There are 3 ways to turn a row about zero (a turn may also mirror it). The second row of each pair is the first, turned, with some noise. The first 21 pairs use one turn. New pairs use 2 turns, one after the other, and a turn may come again.
Some pairs, each with its turns in order after it:
[-10.7 -32.1 -45.0  -5.7  76.3  11.2]
[-27.2 -50.4  11.0 -35.9  61.3 -22.7]
dat

[ 31.2   6.8  39.7  50.8 -36.0 -26.8]
[ -6.6  36.6 -21.4  51.2 -42.8 -32.1]
Loz

[ 12.9   2.4 -16.6 -24.9  16.8  -4.1]
[ 11.6  -2.0 -11.9  -3.8  29.9 -12.3]
dat

[ 21.2 -32.6   6.9  40.7   8.8  -0.9]
[  2.9  40.6  18.6  -8.2 -29.5 -19.0]
Loz

[12.5 -4.8 -6.2 19.3 18.6 24.6]
[ -0.6  25.9   6.7  -6.8 -16.2 -21.2]
bel

[ -1.0  24.8 -31.9  -6.7 -14.3 -26.6]
[ -6.7  -0.2 -43.2  27.0   9.4  -3.8]
dat

[ 24.9 -52.0  -9.3  -4.6  27.9  15.7]
[ 26.9  12.1  42.0 -34.9 -24.4  10.1]
Loz

[ -6.6  10.4  -7.1  34.8   7.4 -11.6]
[-32.7  -1.1  -4.0   7.5   1.5  17.8]
dat

[ -9.6 -52.2   0.7  -6.5 -43.9  -1.1]
[ 29.3   7.7  17.2  17.4 -10.9  55.2]
bel

[ -7.4 -24.3 -31.9  12.5 -42.3  -4.6]
[19.8  6.6 25.0 47.5 -3.0 20.7]
bel

[ 16.3   2.3 -22.2 -46.2 -20.6  34.7]
[-39.8  -5.8   1.7  16.3 -46.3  22.8]
bel

[-21.7 -28.8  11.3  24.4 -13.2  40.7]
[-41.3  -3.6  15.8 -27.5 -25.0 -23.3]
Loz

[ 11.6  35.8   3.2   4.7  43.7 -16.0]
[-24.2  -0.8 -10.6 -21.1  28.2 -39.6]
bel

[ -9.9  23.9  30.4  20.9 -25.5   3.4]
[ -7.1  30.3  -1.8   0.1 -38.8  14.8]
dat

[-10.6  15.3  -4.5  -0.9 -79.9 -19.8]
[ 16.0  11.0 -30.2  55.7 -54.1  -1.7]
dat

[ 15.7  15.0  -2.6  -8.0  19.9 -36.0]
[ 32.9  18.1 -14.3  15.1  14.4  15.3]
Loz

[-20.3  21.2   1.8  -3.0  -9.2  36.2]
[-11.4  18.9  -1.2 -13.4 -23.7 -31.1]
dat

[ 19.7  19.2  11.6 -15.0  22.1  21.2]
[ 33.2 -23.6  -7.6 -10.9  -2.7 -13.3]
Loz

[-14.9 -55.9  29.0  -0.8   9.2  18.8]
[ 30.8  19.4  20.4 -38.3 -17.0  32.0]
bel

[-45.7 -34.2  19.7  -9.3  17.4   9.5]
[ 30.6 -16.7  31.1 -40.4 -10.0  16.7]
bel

[ 29.4 -13.5 -20.5  18.7  45.5  55.3]
[ 33.7  -0.5  41.5 -46.9   0.8 -43.8]
Loz

New pairs. What belongs after each?
[ 36.3  34.6 -10.5 -20.0  20.9 -16.6]
[ 37.2   3.6  -5.1 -16.6  40.8 -16.9]
dat Loz

[ 36.7 -22.0  29.7  19.6 -12.7  25.2]
[  9.8 -29.7   7.4  31.6  32.3 -24.1]
bel Loz

[-29.2 -47.3  -5.0 -11.9  30.5  -1.5]
[-25.2 -32.3  -9.1 -16.6 -43.9  13.9]
Loz bel

[-14.7 -15.9  13.5  -1.3  15.1 -17.2]
[ 17.6 -11.0  17.9  -4.1   2.4 -21.7]
dat dat

[ 45.2  17.6  50.1 -47.8 -44.8  12.2]
[ -1.2 -11.5  50.4  49.8 -60.2 -21.1]
bel bel

[ 14.9  35.1  41.0  17.8 -10.7  29.4]
[  3.9 -35.1 -17.8  48.5   6.3  22.6]
Loz dat

[ 56.3 -22.2 -24.9  -7.8  19.0   2.5]
[28.7 47.6 27.6  4.4  3.4 27.6]
Loz dat

[ 28.3  38.3 -16.5   3.4  11.9   6.5]
[ 15.7 -26.6  21.6  15.2  30.2 -12.4]
bel bel

[25.8 11.0  0.0 37.2 60.4 -0.7]
[  3.3 -22.8 -35.6 -59.0  14.0  -1.1]
dat Loz

[-48.2  -1.9  28.3  -6.2  20.5  21.4]
[-10.0 -37.7   5.4  14.8  -8.7  45.9]
dat Loz

[-16.3  -9.4  32.0  26.4 -14.7  39.6]
[ 21.9 -31.4 -37.8   6.2  -5.1  31.2]
dat bel

[-45.5  51.1   0.5  14.5  -3.3  18.5]
[ 25.1 -39.0   8.2  43.3  11.0  29.3]
bel dat

[  2.2 -37.5  21.8 -12.2  -7.2 -17.4]
[ -3.7  37.6 -12.0  -1.9 -16.4  22.2]
dat bel

[ -5.8  20.3   2.0  26.2 -24.0  19.5]
[ 1.0 22.0 -2.3 36.3 19.1 -1.3]
bel bel

[ 16.3  18.8  57.8 -26.4  -5.8 -18.3]
[-13.2  -9.3  18.7  61.8   3.9 -26.9]
Loz dat

[ 14.8 -31.7  57.4  -5.8 -50.7  31.3]
[ -4.4  35.8  15.9  43.3   5.5 -67.0]
bel dat

[-15.6 -21.1 -22.5  10.4 -50.8  -9.5]
[ 25.9  47.1 -23.2   1.3 -12.8 -18.8]
bel bel

[ -8.2 -31.2  -6.2 -30.7  19.7 -20.2]
[ 22.0 -21.9  27.8  -0.2  31.8  -3.6]
dat dat

[  0.9 -15.7 -28.1 -76.7   1.8  -4.9]
[ -2.0 -23.3  23.0 -40.1 -60.4 -24.0]
bel dat

[-13.6  16.5  -5.0  72.4 -10.6  12.0]
[ -9.1  31.5 -50.9  17.3  41.0  23.1]
Loz Loz

[-40.8  19.6   5.3  -0.5  -3.6 -15.7]
[ -2.9 -14.3  37.2  -1.9  -8.7 -22.6]
Loz bel

[-20.1 -22.8  24.2  -7.9  17.2  46.3]
[ 51.0 -24.0 -15.1   1.9 -12.1 -18.3]
Loz dat

[ -7.9  24.7  54.6 -33.2  21.3  12.9]
[ 35.0 -41.8 -15.0  10.4   8.0 -47.7]
bel dat

[ 22.4 -20.6  -2.4  16.3  15.0  35.2]
[ -6.5 -11.2 -29.3  -2.4  21.8  35.2]
Loz bel

[ 13.7  -3.2 -12.0  20.6  -2.7  16.2]
[  2.2  -7.3 -19.5  16.2  13.4 -10.0]
bel bel

[ 4.7 21.8 39.5 -0.7 20.4 -3.2]
[ 14.8 -45.5  -6.0  -0.7  12.4  -3.6]
dat Loz

[-59.0 -24.1  23.2  14.3  67.0 -33.7]
[ 24.0 -71.8   8.7  -4.3  64.9  12.0]
Loz Loz

[-10.8  33.5 -23.8  -7.9  14.4 -44.8]
[ -1.2   2.8  34.7 -24.8  46.2  -5.0]
dat Loz

[ 38.7  20.5  26.3 -35.9  37.4   4.7]
[ 15.4  37.5 -16.6 -27.8  51.1  -8.4]
dat dat

[ 32.7  33.8 -23.3  12.4   1.0  12.5]
[ 27.7  43.5 -11.8   7.1 -13.8   0.8]
Loz Loz

[20.3 -8.8 13.2  6.1 11.2 40.4]
[ -0.9 -18.2 -33.5 -27.9  14.8   5.9]
dat bel

[-37.8 -14.4  13.2   1.7 -62.8  14.7]
[ 31.0   5.1 -23.2  58.0   7.5  35.1]
dat bel

[  1.3   1.8   0.3 -22.1 -21.7 -33.7]
[-10.2  32.0   5.4  23.4  -7.6 -11.3]
dat bel

